The same things were measured in two ways. Each way mixes the same 10 hidden numbers, adds some noise and spreads widely along 5 directions of its own, which tell nothing about the thing.
In the rows, 128 means zero.
Some things both ways: the first way, then the second way.
[168 161 134 105 145 157 108  96 139 108 128  97 155 178 136 156 142 122
 146 127 153 151 174 166 145]
[166 147  91 118 141  56 109 151 203 141 145  87 159 133 108 187  43 197
 119  69 127 130 179 120 115 135 215]

[111 149 143 129 101  68 133 111  88 108 135 118 160 178 123 180 129 108
 199 128 184 115 168 160 100]
[138 122 112 134 108 125  98 107 156 129 129 153 178 129 173 109  76 100
 163 157 109 132 101 130 176 139 156]

[ 80  65 108 125 117 103 135 159 131 136 151 127 150  72 152 129 138 123
 132 114 111  48  94 131 130]
[123 115 150 150 173 111 132 110 144 173 117 104  90 165 123  94 130 148
  84 116 108  98 180 115 172 134 116]

[ 71 107  98 115 103  49 159 181 107 110 146 169 163 126 111 162 123 136
 159 121 160 116 113 132 134]
[104  96 142 160 162 132 151 129 166 169 106 152  72 177 133 119 148 117
  55 157 119 111 181 110 183 117 117]

[106 128 110 122 110  92 100 129 170 152 145 128 156 124 138 155 114 188
  75  90 121 133 135 178 139]
[127 172  91  90 137 111 152 114 146 138 150 158 148 124 163 144 100 109
 153 105 131 136 121 153 131 103 155]

[155 182 131 139 128 124 146 125 106 121  84 150 118 164 143  91 147 107
 131 173 132 145 151 139 105]
[114 152 149 160 204 122 124 121 118 174 160  86 159 108  96 132 131 155
 123 112 101 118 170 102 167 120 146]

[142 148 123 113 110 163 128 117 148 140 136 118 118 134 121 119 111 178
 134 115 139 117 170 141 144]
[ 98 133 117 120 124 109 136 150 125 171 119 129 105 131 141 101 139 130
  87 121 127 131 154 104 163 118 159]

[136 127 150 130 145 179 114  98 167 129 103 119  84 109 119 141 105 142
 114 127 115 164  85  82 128]
[116 146 101  73 112  98 141 116 114 103 118 178  94 152 142 116  92 137
 156 129 148 124 138 104 130 139 189]

[175 138 137 136 191 128 107 116  85  96  98 143 102 135 103 119 157  67
 103 153 109 148 114  82 148]
[131 164  97 138 152 138 115  85 169  75 126 150 177 132  74 204  54 148
 169 149 103 166 109  97 119 140 191]

[126 156 126 119 147  92 142 106  96  97  74 159 118 151 144 145 143 122
 130 146 117  93 128 118 122]
[138 147 153 114 186 114 135 119 109 152 118 130 120 136 107  81 114 139
 119 130 111 136 163 111 113 165 142]

[170 164 143 158 168 147 150  89 103 110 117 145  63 159 128 115 109 133
 129 142 116 145 134  90 119]
[ 65 129 146 157 187 126 151 133  89 187 130 171 122 121 136  90 169 118
 117 173 106 105 139 113 147 125 109]

[ 88 147 104 137  76  92 175 135 145 156 149 157 140 111 131 153 120 190
 132 108 158 151 141 165 123]
[110 159 136 143 176 104 129 103 104 158 184 134 139 122 148 129 115 154
 144 107 129  92 157 111 151  96 161]

[147  82 121 160 154 144  98  97 137 156 111  84 123 139 101 138 159 103
 127 119 125  77 125 155 149]
[118 168 114 120 205 123 108 136 133 148 169 133 198  98 111 151 112 140
 140  96 111 160 175 139 143 105 174]

[114  88 116 103 126 178 118 124 178 155 120  97 154  91 153 136 147 130
 107 115  97  88 106 145 148]
[104  96 168 132 241 109 148 122 100 219 134 128  85 133 108  80 168 131
 137 127 126  90 194 143 153 156 122]

[172 159  97  95 125 134 177  99  67 108 143 117 152 162 102 148 157 142
 144 115 159 124 213 129 178]
[127 143 161 150 197 135 106  97 114 138 134 125 136 129  90 106 104 143
 128 145 110 141 168  88 137 154 167]

[169 116 121 171 179 101 166 111  70 110 146 107  92 168 129 146 128 118
 138 117 141 157 112 109 143]
[104 146 148 110 222 120 156 120 101 132 159 170 151 159 139 128 114 126
 144 102 106 100 184 138 150 103 110]

[ 93 124 124 122 117 147  81 137 185 139 115 155 146  63 116 130 141 120
 106 134 121 121 100 140 111]
[108 143  72 148  68  99 130 119 199 152 105 105  72 128 115 172 127 175
  92 129 155 135 134 102 152 125 195]

[115  95 148 116 121 171  75 164 182 138 135 128 116 106 102  89  86 116
 114 136 118 131  94  98 113]
[142 104 119 110 125  94 118 180 173 139  74 133 127 166 141  94  83 136
  74 130 115 144 194 139 151 154 144]

[132  33 147 187 189 137  88  94 127 117 125  77  90 143  97 155 109  83
 157 115 148  70  58  90 113]
[124 160  63 106  79 106 123 146 177  85 118 162 143 159 144 171 101 145
  95 109 115 152 143 112 152  97 173]

[114  79  94 141 127 154 169 105 114 177 168 109 130  56 123 142 170 143
  99  88  86  65 131 132 177]
[139 139 142 102 117 137 129  70 108 120 110 154  76 135 149  59 151 109
 143 166 147 123 125 114 163 172 146]

[111 137 184 129 138 128  72  98 163 123  59 131 107 118 167 132 119 113
 104 149  77 129  78 114  82]
[146 148 117 112 135  68 128 148 183 159 134 113 153 134 152 149  35 157
 124  96 145 133 170 129 113 120 197]

[107  86 159 161 141 112  80 118 152 145 128 108 103 126 141 129  92 122
  95 114  96 120  74 107  96]
[110 142 106 115 133 120 145 134 161 137 128 162 144 157 170 140  90 109
 117 117 118 126 149 142 165  88 134]

[123  77 110 118 125 130 136 131 121 135 136  78 153 156 128 140 111 138
 114  96 143 123 107 126 143]
[112 162 102 148 153 121 133  95 179 109 168  99 121 171  84 228  97 179
  68  58 101 118 192  49 192  51 190]

[139 140 115 163 126 133 152 109 108 147 133 111 150 166 126 107 131 103
  99 134 160 165 119 143  89]
[156 152 142 166 117 116 133 137 188 154 132  76 121 133 135 132 157 165
  49 129 123 111 183 109 195 139 140]

[126  60 112 176 188 101 134 115  86 116 123 122  98 111 108 145 145  90
 129 119 127  72  63  85 139]
[131 144 123  77 130 136 162 125 121 104  88 180  90 163 145  78 159  97
 104 150 127 138 156 140 152 160 113]

[113 147 105 146 141  78 167 150  92 122 139 200 101  76 117 129 157 135
 120 139 104 121 121 113 152]
[122 148 112  69  91 120 159 102 128 102  60 144   4 200 126  82 160 142
  72 110 151 125 181 114 159 140 128]

[ 92 105 133 105 109 110 125 159 142  91 125 134 143 114  89 174 104 142
 192 121 193 149  99 101 129]
[ 57 106 124 157 215 124 121 104 103 141 157 190 133 152 108 153  91 143
 160 139 119 105 162  93 156  85 161]

Other things, the second way, with their names:
q_992: [148 111 110 134 122  95 153 119 190 164 124 118  53 157 117 157 162 161
  83 125 142  84 164 101 170 156 170]
q_574: [137 127 120  97 162 104 154 138 170 155 103 142 123 159 130 138  90 116
 117 120 113 134 160 151 130 141 137]
q_151: [103 163 129  51 165 113 162 142  82 132  96 135  72 174 135  66 151 134
  91  66 126 140 213 139 159 101 119]
q_996: [ 84 171 114 116 182 104 120 123  95 135 149 147 181 118 119 136  62 147
 172 103 107 143 143 119 106  96 169]
q_780: [137 112 137 148 212 112  76 103 128 125 150 128 205 139  85 133  53 150
 168 116  68 129 147 103 140 141 163]
q_939: [107 131 154 145 152 122 167 153 137 186 104 103  78 128 117 101 184 146
  62 157 133 115 180 107 175 162 135]
q_656: [ 78 139 138 145 206 115 167 143 141 187 135 171 115 135 154 134 129 129
 117 147 149 114 186 164 121  98 119]
q_749: [ 74 142 115 109 180 143 144  83  84 130 156 131 121 161 101 155 136 111
 137  75  80 114 140  76 211  55 141]
q_345: [ 84 112 121 162 179 130 121  95 114 141 159 152 159 148 137 152 120 135
 169 125 102  86 137 121 199  86 123]
q_232: [116 180 109  72 153  73 145 163 131 156 123 104 115 145 128 125  82 161
  89  48 130 144 199 123 107  96 179]
q_331: [154 125 116 130  85  97 107 125 183 116 114 135 152 152 153 131  41 132
 123 148 121 132 130  96 153 147 186]
q_863: [103 118 118 165 160 107 114 145 160 146 127 115  89 165  73 146 135 189
  37 118 102 128 206  58 160 116 173]
q_777: [117 104 170 163 200 139 139  91 132 170 145 163 191 113 155 130  68  86
 210 195 114 100  96 139 156 155 132]
q_123: [157 155 149 157 109 105 126 112 175 168 153 104 136 106 172 129  98 139
 109 146 155 113 143 110 164 134 183]
q_287: [110 111 145 123 168 113 133 133 138 163 107 140 131 155 138 106  64 116
 126 134 117 132 167 121 153 128 150]
q_752: [165 137 134 150 135 134 107  80 159  80 133 144 169 135 112 154  71 140
 154 175 110 132 118  84 150 171 182]
q_706: [ 82 107 155 154 234 151 138  69  87 163 173 179 146 133 120 126 141 100
 180 147  94  89 130 107 183 109 124]
q_178: [111 157 145 144 140 102 146 168 132 174 130  92 104 124 132 108 158 162
  44 116 122 118 193  93 161 119 153]
q_409: [137 129 131  84 157 118 124 132 107 112 119 140 123 174 135  76 140 131
 100  98 100 125 187 120 185 131 125]
q_251: [119 147 120 108 174 116 128 125 126 136 145 155 127 129 117 132  94 135
 119 120 133 151 167  95 132 118 198]
q_636: [124 135 121 110 159 108 132 128 143 156 146 136 160 117 156 132 116 123
 156 109 134 128 149 153 165 121 164]
q_14: [116 140  80 144 120 118  94 108 149  89 132 166 202 130 107 174  64 137
 178 152  73 143  76  97 132 136 167]
q_369: [ 79 136  86 129 131 103 138 116 152 149 137 130 112 167 110 186  95 147
 106  82  90 114 134  76 174  62 170]
q_986: [126  89 153 117 156 103 145 123 144 192 125 131  81 155 168  82 126 119
 125 123 152  89 188 138 195 136 146]
q_189: [107 144  77  90 104 126 150 124 162  87 123 155 117 168 114 195 113 135
 108 103 110 141 148  82 195  93 186]
q_647: [122 134 152 137 194 119  95 105 135 144 112 134 148 144 126  92  37 135
 145 134 124 154 173 144 108 142 147]
q_944: [126 111 122 128 152  87 137 151 159 153 112 135 118 154 116 138 104 147
  98 133 112 113 167 103 149 143 165]
q_641: [159 153 108 154  90 101 143 160 224 159 136 132 188  82 178 178 102 124
 124 176 144 136 101 151 141 154 181]
q_5: [129 138 116  85 148 101 133 158 120 133 123 149 173 120 148 118 105 118
 157 123 122 137 145 147 146 148 165]
q_318: [135 118 153 121 140 111 168 146 168 153 107 163 119 148 170 115  88 108
 106 170 149 118 166 128 153 148 153]
q_843: [102 108 140 161 150 118 141 122 133 197 115 141 112 120 143  94 144 112
 127 176 120 105 115 130 154 150 118]
q_124: [159 173 144 138  95 115 104  96 130 106 145 124 207 109 164 102  49 124
 156 155 101 129  88  90 141 151 162]
q_850: [152 146  84  76  60 106 152  96 146 108 122 161 117 147 161 139 119 100
 159 132 111 107  69  98 168 146 164]
q_565: [138 112 125  95 124 110 120 137 129 120 104 124 102 188 146  80 135 134
  87  94 107 110 191 108 206 122 131]
q_929: [137 100  91 140  91  88 117 133 214 118  96 128 100 179 132 171  72 173
  97 130 137 111 165 108 167 134 182]

Some of these things the first way, each followed by its name:
[154 110 133 125 179 117  97 120 111 111 130 115 117 130 152 130 137 115
  95 119  83 104 124 120 156]  q_574
[163 107 151 165 167 162 138  73  90 117  76  84  79 156 140 117 132 108
 146 139 139  87  98  96  97]  q_178
[ 91 124 103 142 132 100 152 148 161 153 141 166 112 101 168 129 130 151
 126 127  83  92 111 158 137]  q_850
[113 135 134  86 101 108 113 160 133 107 128 127 176 116 150 135 121 144
 120 122 153 170 126 139 115]  q_777
[105  45 140 149 123 155 125 131 141 147 153  65 128 129 131 128 108 104
 174 111 144  67  91 114 111]  q_565
[154 152 146  84 103 156 121 117 136 122 114  75 143 203 158 116  84 169
 127 117 144 152 166 143 120]  q_749
[146 119 101 158 156 129 180 129  75 139 152 142 104 108 109 120 173  88
 120 137 104 132 126  97 167]  q_752
[141 156 161 117 132 133  90 117 139  95  84 147 102 138 121 121 100 154
 135 143 145 143 120 103  97]  q_996
[132 132  99 135 129  80 134 144 112 119 159 153 135 104  98 160 135 170
 105  97 158 171 133 137 156]  q_656
[135 108 111 157 137 145  94 114 171 157 135 107 147 113 118 131 137 126
  82 112 131 154 100 156 118]  q_641
[127 110  99  97 114 148 136 169 136 136 181 119 148 117 113 116 132 134
 152 112 127  90 178 149 180]  q_780
[142 108 154 140 128 186  76  80 178 161 118  61 139 150 138 135 114 116
  93 112 118 146 108 148  99]  q_636
[ 57 116 118 138  78  70 151 136 133 157 106 151 165  84 144 156 152 146
 133 120 141 102 102 169  97]  q_123
[116  90 103 146 111 138 151 154 146 160 177 115 129 131 104 116 108 138
 144 112 146 113 124 134 141]  q_409
[143 109 157 115 144 146  92 111 107 132 135 113 112  84 121 116 136 118
  92 111  72 101 138  89 147]  q_647
[127 171 137 121 132 126  99 151 151  92 134 170 126 160  95 123  88 116
 146 155 161 166 133 111 102]  q_14
[136  80 154 163 148 152 107 111 125 120 142  71 127 138 133 141 116  87
 163 120 161 138  86 113  98]  q_345
